The rows are grouped in 4 ways, from coarse to fine. Each group lies inside one group of the grouping before and may be the whole of it. The rows also spread widely along 16 directions, which tell nothing about the answers.
In the rows, 128 means zero.
Some rows, each with its group in each grouping after it:
[167  88 150 138 114  95 119 137 187  88 145 126  84 133 101 156  53 119
 154  76  99  94 100 136 107 115 111 123 138 121  87 131 123 178  96 145
 118 172 137 122 165 124 111 123 139 123  79 169  93 101]	Sas likug j556 zivod
[ 95 153 126 159 168 119 114  71 104 139 156 148 188 131 115 134 164  68
 121 120 122  79 125  98 174 169 150 160 141  88 114 190 123 155 131 128
  93 120 156 168 111 151 115 119 143  94 141 107  76 157]	Funu bupe j554 Kiti
[111 138 142 127 102 111 104 127 192 116 124  99 150 162 101 107 112  89
 119 118 117 114 113 139 110 130 161 168 137  79 111 124 155 145 114  59
 113 162 146 123 151 117 107 133 149 119 118 100 129 142]	Funu bupe j186 sivad
[161 104 101 129 140 112 127 106 140 121 168 164 103 141 120 118 112 132
 156 113  83  82 119 153 110 108 168  60 128 139 168 146 177  94 145  75
  99 160  74 124 194 138 145 128 109 162  84 131 111 196]	Funu Rusub j482 voz
[190 120 131 153  64 150 119 107 128  81 171 132  88 120 108 133 109 130
 145  86  95 155  76 123 114  93  53  88 127 134 133 122 124 162 124 167
 107 150  70  82 189 172 109 124 142 168  90 137 126 119]	Sas Lam j33 gonug
[122 151 143 153  99 130 150 137 156 143 130  94 132 137 107 107  73 104
 159 117 126 137 118 105 113 121 111 151  94  94 111 130 150 135  49 153
 135 106 146 149 188 118  84 133 181 169 131 125 116 160]	Funu bupe j186 dabod
[177 157 158 157  72  88 138  99 111 118 169 151  76 100 133 140  78  77
 150  94 133  88 147 103 116 125 122 116 124 126 132 142 109 112  82 154
 142  80 103 140 162 118  83  99 142 176 115 126  93 139]	Sas pon j248 kagi
[177 136 139 135 101 168 105 106 126 125 123 121 117  74 135 138 150 106
  56 147 128 194 122  79 172 156  91  98 136 131 115 110 166 152 118 161
 194 166 104 133 129  95 105 153 106 170 147  89 153  80]	Funu Rusub j633 Bis
[162 141 127 117 142 124  92 167 137 118 162 117  95 143  98 120 122 155
 137  84  67  77 129 180 132 143 161 154 125 116 137 175 117 102 145 139
  77 180 182 158 136 190 153 111 132 103 134 187  72 156]	Funu Rusub j392 kisuz
[161 125 154 114 115  88 122 175 169 124  97 105  71 111 116 148  70 128
 151  96 102  83 158 145 127 159 170 145 122 106 111 158 149 130  95 139
 154 165 190 160 143 111 119 128 119 119 145 161 109 104]	Sas likug j952 Feb
[151 159 105 159 151 124  96 181 149 124 137  99 133 109 107 123 122 106
  86 134 115 138 113 183 115 139 161 173 179  97 126 138 123 132 118 126
 126 150 197 112 103 142 146 144 136  72 145 124  99 139]	Sas likug j54 gedut
[146 142  91 144 155 113 157 146 158 146 147 113 132 149 104 109  78 150
 155 121 100 110 107 194  93  97 165 128 123 111 128 132 164  94 103  96
 104 129 142 127 161 126 122 135 149 119 134 136 124 206]	Sas Lam j33 Kanu
[131 140 128 120 182 179  34 146 104 134 114 154 159  41 118 128 118 113
  84 140 157 141 108 118 137 140  83 122 150 112 139 168 136 156 132 191
 133 183 122 139  92 166 111  85 160 149 111 133 146 150]	Sas pon j248 Fosut
[137 175 128 162  23 119 121 144 133 118  99  70 134 158 103 100  97  96
 175  99 131 130 110 114 109 127 100 163 158  69 164 130 104 143  89 144
 109 111 122  72 169 176  96 121 175 129 122 112 150 131]	Sas likug j556 Siru
[130 147 129 127 116 178 129 160 131 117 128 115 115 132 108 119  77  86
 155 123 101 134 119 104 111 124 100 145  98 101 140 119 119 151  84 160
 104 112 143 113 168 177 120 133 107 126 142 141  97 114]	Funu bupe j554 sol
[120 154 155 103  98 191 104 120 141 111 144 120 128 155 109 112 110  83
 107 121 109 143 114  86 126 141 112 159 100  97 125 104 125 135 116 103
  98 135 122 114 153 173 106 125  88 139 152 118 117  98]	Funu Rusub j482 Voted
[151 177  98 150 137 161  77 132  74 131 130 132 173 111 113 131 119 102
 114 115 130  93 113 143 134 136 101 161 189  93 163 152  71 131 155 163
  62 119 137  87  77 220 127  82 116  66 135 141 133 142]	Sas likug j952 venir
[156 124 157 162 119 136 179  71  97 102 159 154 105 149 116 141 103 117
 146  73  99 114 136 184 132  70 123 107  92 113 173 104 148 134 143  79
  81 112  92  93 149 150 159 111  97 138 125 100 116 119]	Funu bupe j554 Kiti
[194 128  80 130 158 141 156 112 143 113 179 137 124 110 122 167 116 136
 112 140  67 107 108 163 123 138 144 121 135 124  75 152 163 137 136 119
 109 116 171 133 146 118 110 153  65  80 166 135 106 150]	Funu bupe j554 Kiti
[135 149 172 129 141 166  81  96 166 121 212 132 145 142  99 108 105 117
  54 104 133 153  79 142 109 103 104 175 114 114  64 104 131 113 112  90
  87 150 132 145 134 131  84  95 164 170 114 123 109 164]	Funu Rusub j482 voz
[154 148  91 129 184 186 159 154 130 136 142 124 151 115 113 156  35 116
 134 134 104 119 102 135 108 123  91 162 120 109  84 109 102 147  80 183
  91  82 171 115 117 162  94 123  80  62 168 170 110 124]	Sas pon j248 Fosut
[129 104 140 148 123 151 192  78 126  70 127 135 131 135 108 165 112 115
 170  89  82 136  94 144 141 108  88 119  82  97 121 136 146 224 130 133
  99 133 115  99 160 155 124 145 114  90 142 109 110  84]	Sas pon j248 Fosut
[120 132 132 106 149 157  83 126 152 142 181 139 125 135 113 113 126 101
 123 130  97 106 111  51 144 183 139 131 112 123  93 171 148 110  95 149
 110 155 149 185 184 156  98 133 120 167 132 162  68 161]	Funu Rusub j482 Voted
[161 106  90 150 164 148  94 141 140 155 133 134 143 115 121 132  86 137
 122 130 121 128 113 132 127 128 128  92 191 114 154 121 182 102 118 113
 105 162 126  79 155 146 151 132  80 137 101 138 154 149]	Sas likug j54 gedut
[104 135 101 144 197 174 136 127  86 147 133 150 150 121 120 117 136 112
 146 135 101 127 130 137 145 138 160 110 117 102 189 160 174 118 133 118
  92 133 143 120 149 186 178 143  89 114 164 120 100 158]	Sas likug j54 gedut
[204 126 140 180  66  98  89 101 135 109 188 113 107 122 113 156 129 139
 121  64 108 112 102 136 150 148  89 143 199 100 105 162 127 132 125 154
  84 148 161  91 155 160 115 107 133 135  99 148 114 114]	Sas pon j248 kagi
[180 138 132 123 109  92 140 139 151  89  96 128  77 117 118 148  78  94
 118 102 100  99 126 131 133 115 126 112 120 155 115  94  57 176 118 174
 184 168  85 150  92 110 106 127 140  86 110 151 102  77]	Sas likug j952 Feb
[113 110 155 119 232 162 107 122 129 135 136 163 120  83 119 121 135 143
  74 119 120 160 127 181 155 113 158 106  85 130 144 133 196 129 143 104
 146 209 133 170 106 118 172 123 134 157 145 116 109 138]	Sas pon j248 Fosut
[146 147 166 166 133 154 108 153 113 120 120 128 128  78 108 148  45  81
 112 104 166 143 126 149 106  94  70 165 141  92 132 107 103 168  84 172
 115 106 148  91  96 148 111  92 142 123 118 122 129  91]	Sas Lam j33 Kanu
[130 136 143 133 117  87 146 144 128 113  77 127  98  97 122 146 107  72
 163 120 112  77 169 108 150 165 163 123 106 106 148 173 124 176 101 165
 175 140 143 176 129 110 117 140 139 108 135 121  88 103]	Funu Rusub j482 Voted
[191 167  74 145 102 145 188 123 143 131  96  73 166 142 113 153  82 145
 115 133  97 132 108 171 130 116 100 159 149  97  89  88 115 154 117 141
 125 101 148  95  99 116  83 146  98  40 176 121 185 113]	Funu bupe j186 dabod
[184 129  95 160 177  86  98 173 141 143 177 148  99  85 122 140  74 120
 132 119 112  71 135 181  97 131 173 122 185 126 134 167 139  86 102 140
 109 125 177 132 140 131 141 113 125 116 102 166  76 192]	Sas pon j248 Fosut
[148 143 157 103 109 104 115  79 130  71 158 168  92 120 117 127 156  99
 112 103  91  84 135 185 111 106 181 115  86 121 143 160 148 141 186  46
 120 165  93 153 133 125 126 107 133 139 130  89 103 158]	Funu bupe j554 Kiti
[139  86 133 117 138 151  64 141 158 106 113 152 128  98 116 138  91  91
 123 132 124 114 128 129 107 128 134  94 169  97 169 131 197 152 143  67
 106 185 109  69 160 141 148 122  67 145  79 105 154 113]	Funu Rusub j392 kisuz
[152 172 132 105 151 157 111 128 118 153 157 153 106  78 136 108  94 117
  93 150 137 134 145 147 101 123 163 118  98 124 137 132 181  62 108  97
 149 114 123 157 142 111 100 105 112 189 171 108 139 189]	Sas pon j248 kagi
[146 130  95 186 145 105 174  90 120 138 145 140 141 135 122 128  95  92
 149 115 115 119  96  91 149 111 105  84 135 151 130 110  96 150  82 186
 149 114  66 139 148 120 109 143 166 124  92 134  89 151]	Sas likug j952 Feb
[ 85 133 112 154 214 188 154 125 116 166 113 134 179 123 123 116 108  71
 101 163 131 167 125  87 165 139 132 123 111 110 146  96 157 146  83 139
 143 122 128 139 120 125 148 164 100 115 155  97 100 118]	Funu Rusub j633 Bis
[127 126 134 205 155 143 146 141 126 154 125 101 152 103 111 120 102 112
 125 122 142 185 119 153 144 107 102 132 137  89 153 122 184 149  67 156
 135 123 164 110 156 116 152 148 167 156 121  93 122 140]	Funu bupe j554 Kiti
[153 139  94 142 192 117 163 108 147 150 193 152 131 142 118 130  82 123
 120 130  99  95 112 163 109 109 175 121 124 137  95 120 149  85 107  90
 106 107 135 151 141 109 114 136 107 111 144 140  88 191]	Sas Lam j33 Kanu

New rows. What belongs after each?
[124 125 131 101  84 118  76  69 126 151  88 126 154 155 119 120 149 140
 157  92 120  74 129  43 192 188 125  96 153 102 144 178 157 122 149 130
 120 206  78 147 152 163  97 103 127 165 116 144 177 129]	Sas likug j556 Siru
[143 165 136 144 165 184  74 149  88 142 156 136 141  86 112 119 110 124
  88 118 140 145 118 160 122 120 107 158 144 101 150 146 128 106 127 154
  89 134 162 115 105 189 139  91 130 134 150 137 124 154]	Sas likug j54 gedut
[131 139 148 169  95  96 144 123 171 124 140  96 110 187 108 112 101  79
 123  86 109 131 112 100 150 130 140 152 143 117 121  78  90 136  79 123
 137 145 123 120 144 127 132 150 144 115 111 131  76  85]	Sas likug j952 Feb
[123 145 172 150  96 167 120 149 145 129  98  82 132 115 110 122  95 113
 108 116 149 190 131 157 120 126 118 175 135  55 145 110 197 142  93  89
 125 135 185  72 145 130 133 134 115 146 170  79 172  85]	Sas likug j556 Siru
[ 85 136 147 156 173 134 178 128 153 134 118 110 166 151  94 114  52 111
 164 107 128 123 111 174 106  85 128 165  73  86 120 121 147 159  72 116
 103 115 145 148 144 120 106 121 192 118 124 116 110 173]	Funu Rusub j392 kisuz
[145 132 164 154 137 187  65 116 116 125 182 143 138  83 112 127 114 104
  83 112 142 164 103 114 126 118  67 141 136 103 120 138 156 139 109 151
  94 140 143 113 150 163 118  99 137 184 112 121 120 133]	Funu bupe j186 dabod
[181 157 126 115 108 157 181 143 129 124  97  97  95 140 115 137  62 162
 136  95  91 139 130 170 133 101 105 136  84 123 127  78 110 127 108 158
 137 132 122 122 115 142 113 124 105 101 176 155 152  92]	Sas pon j248 Fosut
[177 124 120  84 171 161  67 134 177 154 149 135 127  89 122 140  87 152
  59 146 119 126 117 120 130 149 129 122 139 133  56 126 184  98 117 120
 146 187 153 167 124  91  84 115  90 160 138 154 158 149]	Funu bupe j554 sol
[142 141 128 136 179 116 129 123 142 147 139 136 147  97 114 142  82 119
 116 124 127  90 131 150 125 128 140 147 117 112  85 156 144 134  99 144
 131 129 163 182 114  99  91 110 157 119 136 140 115 173]	Funu bupe j186 dabod
[124 137 148  89 166 183 148 175 140 107  88 123  95 130 110 135  59 110
 129 112  94 132 142 162 119 114 138 153  70 107 146  84 120 154 115 123
 121 150 151 120 106 162 152 129  67  81 179 147 110  63]	Sas pon j248 Fosut
[ 92 120 135 114 170 122 151  92 138 158  68 141 173 160 122 136  73  89
 143 121 134  68 163 110 157 138 175 124 119  91 149 108 160 134 121  62
 120 144 102 137 105 106 125 119  79 101 134 104 155 116]	Funu Rusub j633 Bis
[135 141 136 127 178 198  86  86  76 116 146 187 169  52 126 160  98  80
  90 140 159 123 114 116 119 122  78 124 141 103 127 151 137 168 146 141
  95 111 110 102  94 166  98  81  90 124 139 104 148 127]	Sas likug j556 Siru
[195 107 110 144 125  99 182  57 134 122 112 138 130 109 132 182 117 139
 119 110  96 101 131 124 180 134 115  79 131 138  87 128 154 172 137 148
 167 152  97 153 116  70  95 145 100 101 133 120 156  97]	Funu bupe j186 sivad
[130 144 141 134 107 174 103  91 153 134 197 114 148 172 109 103 132 132
  99 111 110 160  89 126 118 132 136 158 139  86 110 121 191  85 124  45
  65 138 148  89 188 163 120 130  95 164 154 107 136 157]	Sas likug j54 gedut
[ 97 148 139 128 176 159 118 163 150 117 102 106 157 103 100 117 125 102
  97 141 119 154 122 193 116 121 155 179 100  74 128 144 167 174 124 101
 125 162 194 141 106 130 142 140 150  88 168  93 119 135]	Funu bupe j186 sivad
[148 163 122  97 128 111  96 108 133  74 125 172 124  76 126 148 128  46
  85 155 125  79 132 156  93 129 176 131 139 115 122 149 114 171 176  69
 148 137  96 128  80 110  89 114 102  78 139  77 125 130]	Sas Lam j33 gonug
[110 120 155 168 141 104 172 111 160  99 152 106 118 160  97 116 163 122
 129  88  76 148 112 192 149 112 170 150  81  98 126 144 169 169 124  90
 121 172 170 157 159 119 168 168 176 111 145  99  63 130]	Funu bupe j186 sivad
[175 119 143 120  96 133 105 129 136  88 105 142  80  80 131 143 143  93
  89 134 106 141 157 165 125 126 161  92 139 111 179 120 194 149 166  60
 161 176 114  88 136 109 163 146  60 138 137  71 153  79]	Funu bupe j186 dabod
[180 152 168 160 100 129 113 108 108 138 170 136  90  99 130 130 111  99
  84 102 136 140 146 107 151 130 115 123 132 132 131 115 128  99  98 151
 149 120 119 144 134 114 117 113 129 185 128 118 102 115]	Funu Rusub j633 Bis
[158 146 152 149 112 117  86 177 143 166  99 110 110 110 122 125  39  82
 114 112 160 102 176 120 119 129 135 150 177  95 162  91 131  89  73 127
 134 121 154 102 117 120 131 100  99 150 108 136 145 102]	Funu bupe j186 dabod
[203 139 117 176  91 128 119 152 111 129 129 122 104  73 123 144  50 124
 148 105 142 134 119 141 106 100  63 106 169 118 153 122 120 132  80 201
 130 104 111  79 151 144 104 101 146 156  91 142 151 136]	Sas pon j248 Fosut
[124 116 119 135 171 113 142 100 120  90 147 156 129 100 112 143 176 119
 145 121  74  93 118 175 142 145 173 110  95 109 133 221 176 180 165 114
 115 168 149 174 150 137 140 145 151 102 140 106  76 174]	Funu Rusub j482 voz
[149  91 135 116 144 138 134 176 147 102  97 123  67 119 110 160  92 118
 169  97  69 108 144 122 152 157 137 113 110 113 143 147 147 177 115 168
 128 183 172 125 154 164 170 160  63  92 145 172  82  46]	Sas Lam j33 gonug
[142 127 104 144 115  87 170 161 157 107  52  98 122 112 115 151  77  99
 175 130 110  97 140 165 112 134 162 128 143  84 146 144 149 189 104 125
 160 135 154 106 132 103 122 157 125  63 141 107 141 107]	Sas likug j556 Siru
[113 158 100 155 179 142 129 202 127 150  85 107 134  57 116 103 117 103
 127 177 136 173 134 178 106 129 167 129 119  93 174 164 194 139  87 148
 177 136 179 141 137 113 145 164 170 130 167  86 123 177]	Sas Lam j33 Kanu
[156 169 128 155 111 152 162 147 110 103 153 113  99 135 103 120  97 112
 142  99  94 144 107 167 110  92 104 151  94 119 142 112  85 144 106 167
 105 105 134 114 136 178 128 131 147 103 155 139  83 124]	Sas Lam j33 Kanu
[205 133 140 115 144 109 104 167 159  90 141 128  60 103 109 148 102 138
  69  95  83 107 130 199 130 115 144 134 125 155 102 112  84 141 146 153
 155 199 145 165  78 117 137 120 130  90 119 168  86  96]	Funu Rusub j482 voz
[142 121 162 137 146 171  49 131 118 115 141 146 121  92 109 126 116 115
  83  98 141 151 108 129 137 118  86 124 152 114 150 128 133 146 138 147
 108 193 117 104 114 175 147  94 134 159 100 135 128 103]	Sas likug j556 Siru
[140 122 131 137 114 143 145 123 141 107  89  95 142 146 102 143 108 155
 145  91  99 136 110 176 140 119 117 143 127  80 135 130 159 171 140 109
 102 173 148  90 132 154 137 135 117  87 147 120 165 100]	Sas likug j54 gedut
[125 130 142 168 112 162 136 137 117 136 113 105 122 114 120 121 120 103
 140 117 124 180 130 111 153 142 109 124 129  84 176 124 182 144  87 143
 132 133 149  88 172 153 156 153 109 156 149  98 127  91]	Sas pon j248 kagi
[177 172  90 124 108 117 106 136 146 152 127 121 115 138 121  83  82 127
 102 134 129 122 109 133 105  94 140  91 151 158 151  76  99  69 111 129
 164 154  42 132 125 118  98 112 163 160 100 139 156 187]	Sas likug j556 zivod
[144 135  95 126 168 136 101 167 158 103 141 133 124  94 111 144 113  78
 108 153  96 115 105 136 110 153 152 144 152 112  99 154 125 172 122 141
 130 148 172 129 120 138 120 155 101  66 142 134  80 122]	Sas Lam j33 gonug
[133 175 146 124  71  96 136 108 119 138 106 111 119 127 121 118 121  96
 164 109 118  77 158  84 149 164 145 143  95 100 128 177 121 128  98 160
 153 118 129 189 150 126  74 114 169 150 154 127 118 150]	Funu bupe j186 dabod
[137 135 114  87 129 139  89 130 190 104 155 135 124 163 104 105  96  99
 105 132  92  98  90 114  97 124 149 126 120 135  98 107 112 127 130  86
 113 177  86 145 150 136  92 125 126 124  98 144 105 162]	Funu Rusub j482 Voted
[104 131 150 143 181 122 159  96 128 132 129 156 121 169 116 110 110  76
 103 103 112 111 144 135 161  99 170 111  92 140 169  69 105 125 124  88
 137 156  71 155 100 120 167 132 120 118 113 112  76 109]	Funu Rusub j482 voz
[123 138 112  99 142 172  93 151 174 152  99  94 161 129 108 116  97 120
 108 151 116 144 108  87 138 160 116 147 125  98  88 124 163 141  93 143
 140 171 153 148 142 126  89 140 119 131 147 135 154 133]	Funu bupe j554 Kiti
[174 170  99  93  78 118 106 133 155  89 154 111 106 164 103 110 137 126
 126 113  60  80 103 151 109 137 158 144 125 127 116 145  86 120 162 109
 105 164 111 144 138 167  95 124 133  88 135 152 104 163]	Funu Rusub j392 kisuz
[149 162 151 131  71 145  91 119 123 145  81 100 136 103 132 122 140  87
  75 139 151 158 157  85 170 169 128 136 160  91 153 112 160 125 120 115
 175 153 120 112 111 108 111 133  99 155 155  73 180  78]	Funu Rusub j633 Bis
[121 125 118 111 161 158 135 137 154 133  98 111 134 133 109 125 121 132
 119 129  96 148 114 127 155 144 139 126 103 111 117 123 166 154 121 129
 145 186 141 144 128 132 131 158 109 107 165 130 131 103]	Sas Lam j33 Kanu
[132 117 178 132  90 136 147 106 124  76 140 150  79 148 110 142  77  78
 174  71 102  99 131 127 111 101 118 125  92 103 161 119 119 168 121 103
  89 124 104  91 169 174 140 112  95 133 120 126  89  76]	Sas likug j556 zivod
[102 146 141 112 152 129 129 163 137 110  82 121 104 123 107 106 128  90
 138 123  95 119 144 144 141 130 165 132  66 116 161 142 120 169 119 146
 163 179 131 182 120 139 149 142 163 113 146 123  79 121]	Funu bupe j554 Kiti
[178 177 130 134  64 120 155 117 132  98 129 113 109 123 113 135  80 103
 128 112 120 119 119 167  91  94 117 149 121 107 118 106 104 139 119 113
 129  96 108 101 124 124  75 114 134 108 150 104 151 128]	Sas Lam j33 Kanu
[163  95  91 168 129 115 136  99 132 110 149 147 109 153 122 138 133  97
 142 105  80 112 104  99 159 132 131  64 177 143 168 111 125 150 137 130
 118 166  76  84 162 157 172 162  80 106  87 136  87  95]	Sas likug j556 zivod
[126  99 122 127 195 130 102 166 138  99  97 152 124  93 102 142  89 110
 145 113 102  86 127 186 112 103 139 112 120 110 162 157 137 188 144 136
 108 190 136 131 115 156 166 114 138  89  91 145 102 136]	Funu bupe j186 dabod
[182 139 109 140 121 119 180 142 134 126 109 115 117  84 123 171  51 116
 162 129 107  95 140 137 113 131 111 131 113 109  88 151 138 165  77 187
 148  86 167 148 143  99  74 134 116  96 155 142 130 130]	Funu bupe j186 sivad
[107 161 121 164 131 150 166 113 136 138 125  90 164 186  97  84 122 119
 122 110 107 167  93 144 150  95 115 145 101 113 149  79 111 137 101 128
 120 145  94 129 132 147 131 146 184 118 129 110 116 146]	Funu Rusub j392 kisuz
[149 160 113 121 124 110 141  88 133 136 150 153 126 159 118  97  70 120
 140 110 124  81 114 151  90  73 153  97 112 143 148  97 112  78 125  79
 115 123  35 134 141 125  92  91 156 156 102 128 141 209]	Sas likug j556 Siru
[164 132 158 158 160 180  75 174 138 139 157 116 105  78 115 127  91 119
  56 118 140 197 109 134 135 124  86 147 150 123 114  98 141 126  84 178
 142 161 175 118 119 140 143 125 128 160 131 143 108  93]	Sas likug j952 venir
[160 159 134 148 105 157  83  88  99 118 173 129 157 157  98 115 126 143
 112  68 111 103  92 156 137  95  74 152 146 108 141 130  82 120 162 138
  40 152  99 103 115 214 121  69 158 124 101 152 135 158]	Funu bupe j186 dabod
[119 141 128  89 183 178  99 194 146 119  87 125 119 102 106 117  69 122
 119 132 113 133 125 175 100 112 138 147  96 106 150 116 134 146 120 133
 123 175 147 128 107 164 141 114 118 101 149 146 127 125]	Sas pon j248 Fosut
[173 159 142 103 106 178 108 168 165 136 177 103  69 109 126 115 103 120
  82 142  98 180 126 105 116 163 142 151 107 119  90 109 175  80  77 127
 153 129 187 139 179 123 107 155  71 174 196 138 103 109]	Sas pon j248 kagi
[118 168 143 111 131 130 112 159 144 139 148 119  97 134 111  85 103 122
 144 114 108 114 133 148 105 132 176 151  83 109 145 154 147  80  95 114
 122 141 151 171 168 151 120 115 166 167 154 142  88 190]	Sas pon j248 Fosut
[105 167 116 167 104 147 185 141 133 149 134  78 145 187 101  81  95 112
 182 115  99 148 113 131 120 112 133 154  91  90 164 114 141 109  65 128
 100  92 136 121 195 162 124 153 166 138 149 118 102 174]	Funu Rusub j392 kisuz
[163 143 122 176  69 119 177  69 103  87 132 116 145 109 122 160 166 100
 142 117  97 133 123 154 149 140 122 128 141  79 142 171 171 188 149 105
 119 102 138  89 152 128 113 154 112  93 159  58 140 112]	Funu Rusub j392 kisuz
[156 112 144 131 133 114 164 124 158  85 123 131  85 109 111 127 115 139
 125 112  88 146 122 212 111  83 156  93  76 130 145 124 185 160 137  86
 162 181 104 143 154  87 141 148 157 143 121  94 122 143]	Funu Rusub j392 kisuz
[166 137  98 164 100 101 171 133 109 134 110 104 105 134 122 139 139 120
 177 104  73  98 150 119 173 159 143 108 133 113 163 164 131 141 112 181
 135 130 151 140 159 151 150 162 114  97 150 143  93 114]	Funu bupe j186 sivad
[138 162 172 141  98 142  95 169 134 133 109 117  93 134 113  93  57  71
 102 104 153 139 151 134 108  91 123 143 129 114 191  56  93 100  86 116
 137 135  93 101 118 143 141 100 137 166  97 118 122 103]	Funu Rusub j482 Voted
